The same things were measured in two ways. Each way mixes the same 12 hidden numbers, adds some noise and spreads widely along 6 directions of its own, which tell nothing about the thing.
In the rows, 128 means zero.
Some things both ways: the first way, then the second way.
[151 187 116 143  41  68 152  89 100  86 134 113 183 196 126 104 164 171
  88]
[119 165 134  94 112 107 161 125 128  97 149 146  87  98  90 149 123 117
 146  91  95 146 109]

[165 189 147 153 151 107  81   5 147 127 142 153 110 100 135 137 204  99
  97]
[168 111 136 152 132 164 127 164  94 147 127 105  89 128 143  33 121 129
 107  99  92  56 192]

[187 129 128 131 153 130 142  89 142 148 143 156 106 127 127 140 164 134
 124]
[129 103 131  94  56 106 130 113 143 110  89  58 125 115 104 147 143 122
 117  91 145 129 126]

[181 112  92 157  57 124  97  78  90 128 119 150 112 113 145 106 152 155
 122]
[137 123 135  72  88 176 193 115 112  96 107 129 102  96  94 156 163  81
 133 111 171 154 116]

[101 130  79 127  83 139 145  89  85 121 135 143 129 133 136 139  97 156
 137]
[120 124 156  86 132 150 114 154 125  80 156 114  87 120  93 106 163 101
 102 104 119 104 182]

[150 146 120 120 149 142 154 138 131 146  98 137 109 166 108 138 156 127
 162]
[157 130 140 118 131 147 151 139 121  77 156 132  80 133  85  73 138 110
 142  67  68  89 167]

[143 111 120 111 116 180 155 153  63 175 139 122  96 190 112 122 147 114
 148]
[112 142  86 193 109 109 122 121 151 132 118 146 148 169 148 102 127 167
 130 112 108 131 102]

[104 226 160 149  77  83 161  45 134  96 114 203 155 138 128 170 176 151
  79]
[134 128 134 125 130 157 177 153 128 119 134 166 193 162 132  83 169 105
 138 153 113 100 185]

[153 127 124 101 135 121 110 128 138 150 112 136 152 200 113  86 152  98
 122]
[115 148 111 161 123 103 159 140 105 201 141 139  97 102 121 162 122 162
 145 101 155 122  99]

[126 157 121 134 139 155 176 107 101 129 133 186 107 108 119 159 131 174
 120]
[117  95 130  78 103 108 103 112 154  71 108  79 172 148 129 113 150 136
 105 111 106 118 112]

[151 161 103 114  95 169 162 124 107 124 147 139 120 138 135 142 206 177
 114]
[142 146 108 148 189 131 137  94 174  51 146 184 201 174 133  69 148 131
 139 137  65 165 135]

[160  86 120 108 133 110 114 138 135 147 112 163  97 122 138 109 106 122
 131]
[134  79  96  97  38 151 136  87 109 125 104  37 133 141 122 188 151  93
 129 125 199 144 125]

[176 119 155 113 124 167 140 165 138 158 131 156 123 152 121 155 106 148
 192]
[167  93 153  96 122 103 119  98  87 203  96  62 109 104 138 187  75 134
 154 153 158 137 104]

[124 169 135 135 132 164 130 120  81 143 137 176  72 127 111 139 172 151
 113]
[140  94  72 145 105 127  93 110 108 151 125  60 137 169 176 123 102 148
 112 130 137 100 105]

[168 113 137  88 149 131 122 156 186 141  82 119 105 183 101 123 138 134
 153]
[126 110 157  92 138 122 106 118  85 147 114 115  86 115 125 168  92 112
 157 188 171 153 116]

[134 172 114 153 145 117 162 104 103 137 120 194 139 145 109 141 141 137
 130]
[161  82 130 160 130 128 123 123  93 167 139 113  95 117 141 103 124 118
 142 102 132  74 168]

[169 106 132  89 193  70 129 114 180 130  68 126 159 145 114  54 111 102
 103]
[136  77 130 134 127 118  99 108 128 130 133  91 150 167 136 116 150 167
 126  83 108  94  92]

[148 140 120 107 132 160 145 123 156 126 118 167 115 144 118 159 126 177
 145]
[113 107 112  83 147 124 111  76 152 108 142  83 174 169 145 175 143 168
 116  99 122 126  84]

[111 155 133 127 135 113 139 112 165 108 122 186 108 142 135 132  93 115
 159]
[ 81 152 103 100  91 135 164 132 154  28 151 163 177 133 105 113 166  74
 131 130 122 141 152]

[138 156 132 113 127 162 105  81 155 133 132 100 104 126 120 109 205 177
 127]
[154 135 141  83 129 128 128 152 122 155 144 100 100  94 124 157 127 108
 102 139 120 112 160]

[146 169 126 158 117 116 120  92 134 115 114 151 142 131 114 130 153 155
 137]
[120 151 127 115  93 120 173 130 135 132 157 142  86 114  82 186 172 116
 136  66 133 132 117]

[137 187 151 162  65  96 109  75 121  91 153 153 218 113 143 144 147 146
  93]
[172 113 150  98 115 124 156 134 114 127 116 118 118 102 103 122 166 101
 122 108 120 149 113]

[130 139 139 114 128 106 115 131 138 151 145 127 165 182 121  72 143 101
 141]
[159 128 150 162 159 129 124 158  97 128 127 174 137  82 149  70  96  49
 141 184 137 137 172]

[126 141 130 137  25 120 134 114 116 111 183 157 153 227 144 116 102 113
 152]
[112 191  93 156 157 114 175 166 112 125 174 201 106 114 127  95 127  98
 139 124 121 126 156]

[ 84 182 131 123 104 195 155 146  37 147 150 122 129 144 125 175 144 138
 161]
[151 125 151 151 102 106 105 143  94 172 109 126  82  82 126 121  80 110
 150 204 123 149 174]

[110 149 140 129 150  29 110 147 145 120  48 159 163 116 117  47 152 105
  86]
[149 141 148 170 124 144 159 161 106 106 132 203 138 121 111  62 148  73
 157 162 107 155 155]

[ 92 174 161 146 102  67 148 189 143 115  93 165 222 190 107 156 102 116
 155]
[176 116 146 111  91 111 146 128 101 155 122  85  52  81  74 173 119  97
 147  95 148 145 118]

[153  94 134 108 107  57 108 138 194 132 110 173 158 156 135 101 102 119
 120]
[104 145 120 167 149 122 134 108 143 160 127 154 181 163 142 172 154 132
 142 153 186 182 115]

[128 132 131 124 165  92 109 147 166 156  84 208 115 162 104 135 143 111
 125]
[147  90  88 164 121 156 121  97 104 177 125  72 129 155 167 137 123 146
 121 101 173  98 125]

[142 136 118  98 150 117 165 122 111 150  76 151 106 165 108  91 161 118
 108]
[ 94 144 160 127 139 126 145 157 141  69 104 193 177 136 110  58 129 126
 152 163 106 135 131]

Other things, the second way, with their names:
J_412: [109 134 114 126 109 103 176 155 100 128 157 179 104  89 126 116 152  93
 140  90 128  88 121]
J_512: [150 132 144  95 156 151 117 157 115  65 113 143 118  91 121  60  96  73
 116 193 114 143 167]
J_979: [136 107 138 111 159 144  84 139 134 188  93  58 134 126 166 152  84 185
  82 132 161  79 107]
J_230: [ 95 196 142 145  64  88 136 149 177 148  85 115 147  96  97 171 106 153
 118 129 128 188 107]
J_96: [ 79 130 130 127  52 118 118  82 147 127 106 117 135 125 148 193 125 127
 136 129 143 153 118]
J_261: [116 180 155 118 114 109 160 180 135 116 139 114 108 142  55  85 140 163
 137  71  77 115 151]
J_485: [139  91  83 139 139 151 131  89 110 181 147 103 178 163 190 151 124 150
 133 162 145  95 144]
J_177: [122 130 116 141 191 126 120 116 172 142 138 133 163 141 141 142 133 184
 105 103 128 104 113]
J_337: [147  88 154 156 141 107 101 125  81 169 138 167 107 115 172 113 109  95
 158 170 120 103 151]
J_920: [150  76 110 133 189 133 106 127  93 131 165 149  99 127 168  61 155 141
 108 125 101  69 152]
J_120: [124 157 154 125 138  98 145 159 136 168 111 118 128  91  86 148 122 162
 127 121 141 153 105]
J_93: [ 95 156 171 174 102 102  95 137 147 179 106 130 150 134 127 152 119 160
 137 166 131 171 152]
J_753: [139 102  75 130 111 138 134 104 146 102 121  91 156 149 135 156 164 102
 104  95 187 141  91]
J_995: [187  91 115 115 174 152 148 116  81 164 150  97 113 109 139 128 110 104
 139 133 152  99 140]
J_299: [148 102 122 171 122 109  93 115 108 152 121 129 134 141 162  99 126 119
 136 171 120 144 151]
J_44: [167  96 155 149 159 176 123  94  75 138 137 178  95  84 168 113  98  56
 161 194 138 136 186]
J_511: [147 157 153 156 106  92 139 164 110 228 131 116  99  94 128 148 127 146
 119 108 111 125 141]
J_559: [138  98 126 157 148 150  76  98 101 159 142 113 143 141 195 130  69 108
 141 200 133 108 180]
J_216: [166  69 138 152 141 165 112 111  96  78 135 138 104 158 127  45 155  87
 148 125 115 107 177]
J_306: [ 97 118  80 177 134 126  87 106 132 161 126 135 125 173 183 131 132 188
 110 144 142 122 100]
J_54: [141 104 119 166 143 113 108  82 143 157 115 124 121 126 142 174 139 138
 129 111 172 160 101]
J_309: [111 173 128 167  87  78 145 166 142 192 124 124 156 133 104 181 120 137
 146 127 151 151 107]
J_611: [ 85 187 120 138 170  96 123 174 144 160 132 151 133 106 125 120  87 196
 113 152 116 126 110]
J_160: [147  94 124 139  98 157 106 112 112 194 103 120 160 119 198 200 131  61
 109 218 211 154 148]
J_770: [156 131 152 133 135 145 108 157 106  93 135 125  82 112 103  53  93 103
 135 147  80 113 185]
J_491: [ 93 163 160 123  79  77 115 145 149 181 114 137 135 125 130 203 133 139
 127 152 127 162 110]
J_585: [134 105 172  82 102 127 106 121 111 147  95  83  94  91 116 177  90 110
 135 158 160 134 129]
J_686: [132 114 125  99  94 118 147 120 139 102  79 125 181 128 120 153 132  99
 140 167 166 176  73]
J_925: [ 95 117 143 132 117  88  99 108 110 165 121 111  86 115 120 178 115 157
 150 135 167 149 108]
J_987: [137 144 116 146 148  84 153 157  91 192 113 138 118  95 116 147  93 126
 159 172 184 161  94]
J_868: [104 135 112 155 105 134 163 118 109 150 153 181 118 127 146 127 169 137
 142 102 118 119 119]
J_316: [123 112 145 107 133  99 115 133 129 119 131 135  96 126 118 111 150 159
 120  94  89 102 110]
J_648: [125 138 141  95 178  98  94 146 144 131 115 118 146  91 137 139  85 136
 104 181 138 143 113]
J_159: [115 106  78  95  90 127 143  94 140 121 133  58 164 132 125 205 141 104
 122 120 201 134 124]
J_473: [141  87  96 103  89 144 186 100 121 103 128 102 166 140 100 160 175  91
 150 105 179 127 120]
J_551: [177  95 146 140 201 144 127 140 111 130 163 151 110 123 129  75 152 103
 126 107 113  79 183]
J_885: [ 77 159 161 112  91 113 130 159 132 141 116 166 136 129 122 162 141 124
 134 172 141 153 120]
J_549: [148  79 114  91 156 132 105  70 135 125 150  48 149 184 132 151 145 189
 122  82 104 100 107]
J_539: [129 185 129 151 166 151 166 151 113 128 158 159 112 115 109  86 120 137
 135  99 102 138 135]
J_259: [122 122  84 125 134 102 127 117 153 126 144 108 207 163 136 168 150 122
 124 154 159 154 105]
J_158: [152 110 140 141 165 180 152 146  77 125 142 164 110 116 142  56 130  89
 140 145 134  94 179]
J_471: [134 106 108 112  96 112 137 134 124  73  92 117 135  89 135  72 122  79
 113 125 140 121 133]
J_696: [154 100 115  98 164 164  95  98 156  97 120  69 164 121 160 131 106 114
  83 131 144 111 145]
J_927: [ 95 140  77 161 113 127 143  95 123 161 183 110 121 185 133 168 157 184
 141  62 128 106 120]
J_976: [110 113 133 141 157 117 125 144 110 118 135 156 155 132 143  82 131 131
 137 128 129 106 112]
J_653: [166  89 101 122 164 130 124  95  75 184 152 136  68 105 158 173 123 106
 142 180 172 139 130]
J_570: [159 112 115 101 156 189 111 118 124  84 146 106 151 165 150 107 123  87
 110 165 122 119 163]
J_35: [123 126 188 117 174 122  75 113 131 147  98 152 134 127 164 140  98 150
 126 181 118 159 101]
J_398: [105 168 127 181 148 121 128 143 173  77 150 195 169 129 104 117 156  74
 133 149 149 180 173]
J_534: [146 157 115 146  79  90 179 154 153 194 147 114 125 111 100 185 166 128
 119  61 127 111 139]
J_270: [ 99 172 140 152 148 131 154 162 136 202 165 144 113 131 112 173 143 164
 128 102 148  95 173]
J_999: [127 156 128 129  81  96 179 151 120 213 133 154 127 110 125 184 160 128
 138 152 131 138 153]
J_372: [136 125  88 137 108 137 162 158  93 144 140 151  77 113 136  99 131 108
 128 128 136  81 151]
J_178: [135 146 158 141 119 114 129 158  99 130 133 178 110 119 120 100 106  90
 163 189  98 147 157]
J_11: [151 145 117 122 161 125 179 162 112 133 165 147 101 123  85 111 151 132
 137  79 112 104 115]
J_107: [151 114 113 121 173 178 106 119 134  86 148 120 153 168 159  75 119 128
 106 142  87  94 163]
J_354: [180  76 155 153 161 130  84 108 102 167 130  99  93 129 152 118 113 117
 133 117 130 102 151]
J_379: [150  96 154 108 124 126  96 113 142 148  52  42 167  94 144 136  77 144
 101 141 167 134 106]
J_208: [101 189 155 141 153 116 148 158 146 198 112 159 119  92 117 181 121 164
 115 136 166 161 111]
J_470: [111 162 105 155 158  78  96 129 160 141 148 160 161 163 162 139 148 155
 104 141 103 171  93]
J_447: [171  56 156 148 145 165 114  93  96 161 122 142 117 102 167 122 133  90
 142 163 150 102 180]
J_363: [183  88 132 161 129 154 116  95 104 138 135 140 108 178 143 113 165  97
 148 137 121 146 147]
J_429: [116 140  91 158  93 122 185 139 141 155 145 129 105 144  83 134 197 179
 126  49 134 104 131]
J_835: [176  86 105 122  80 146 152 117 147 108 102  72 172 139 105 148 174  74
 114 110 177 143 130]

Some of these things the first way, each followed by its name:
[152 112  99 165  73 115 116 100  87 125 159 183 121 104 144  76 127 149
 113] : J_753
[109 180 111 118 151 157 136 127  76 145 109 133  88 117 114 133 192 137
 129] : J_770
[118 172 130 113 108  75  94  58 153  97 113 143 143 141 142  59 161 104
  79] : J_611
[ 97 151 114 129  89  94 129 119 113 127  98 182 159 186 123 129 114 108
 126] : J_158
[146 142 138 145 136 104 158 111 126 121 107 140 147 152 112  93  87 144
 155] : J_337
[ 85 185 160 157 120  86 109 102 186  81 116 200 159  94 140 118  89 130
 152] : J_648
[ 93 135 137  82 125 150 122 164 165 149  88 114  99 188 103 138 162 145
 155] : J_570
[134 138 147 135 143 138 139 127 119 151 105 131  94 105 102 118 146 193
 141] : J_491
[128 144 161 151 176 113 106 142 177 144 107 210 127  68 125 130 146 114
 151] : J_835
[162 102 124  78 162 156 114 114 145 161 126  93  67 152 130  84 113 126
 183] : J_559
[118 152 115 115  78  97 142 140 111 117  96 150 183 186 117  69 161 133
  91] : J_11
[131 163 158 130  81 129 151 135 104 132 125 145 161 177 115 130 158 138
 118] : J_686
[160  59  79 114 112 124 109  97  98 136 100 112  70 126 137  44 117 130
 107] : J_306
[122 144 120 138 104 130 111 117  87 133 133 189 153  81 145 110 119 130
 130] : J_120
[ 68 151 109 107 148 119 157 190 142 157 114 170 148 187  96 137 161 127
 144] : J_398
[147 129 144  95  83 104 126 163 132 138 133 146 176 214 123  71 161 103
  97] : J_987
[176  77 119  97 146  85 142 108 180 119  79  88 155 179 124  56  95 114
 124] : J_316
[156 157 127 150 124 104 140  81 137 115 129 165 151 190 109  76 129 123
 120] : J_412
[177  90 100 106 149 182 110  83 154 154 130 130  95 122 138  83 139 127
 173] : J_177
[168 136 111 138 127 131  97  60 118 122 119 139 123 129 132 105 136 127
 118] : J_868
[161 108 123 129 160 102 133 139 154 150 103 145 143 136 114 106 108 134
 161] : J_354
[135 128 131  96 105  74 146 136 117 137 109 161 147 150 138 108 116 108
 107] : J_261
[149 140 165 121 119 126 121  93 170 124 115 133 130 128 132 114 155 150
 126] : J_999
[122 110 117 145  57  97 155 164  78 123 101 137 161 137 127 132  91 166
 133] : J_363
[189 134 124  80 164 135 128  92 201 117 107 140 123 128 132 139 154 148
 117] : J_549
[127 137 162 115 140 105 133 166 110 165 115 164 130 136 108  77 136 126
 133] : J_309
[ 74 118 141 126 123 164 114 180 141 131 112 173 107 123 141 145  55  97
 223] : J_512
[149 110 105 122 132 113 119  93 137 130  99 173 133 128 140 108 135  90
 110] : J_429
[138 111  96 108 130 122 125  72 168  97 111 125 154 162 138  75 112 115
 106] : J_920
[162 144 126 134 140 118 112  74 157 124  95 132  82 168 112  70 203 112
 103] : J_372
[ 93 171 111 141 115 140 164 128  62 134 122 216 145 153 109 134 106 140
 121] : J_976
[145 120 100 165 136 107 156 132 101 142 124 213  86 125 123  80 147 141
 112] : J_471
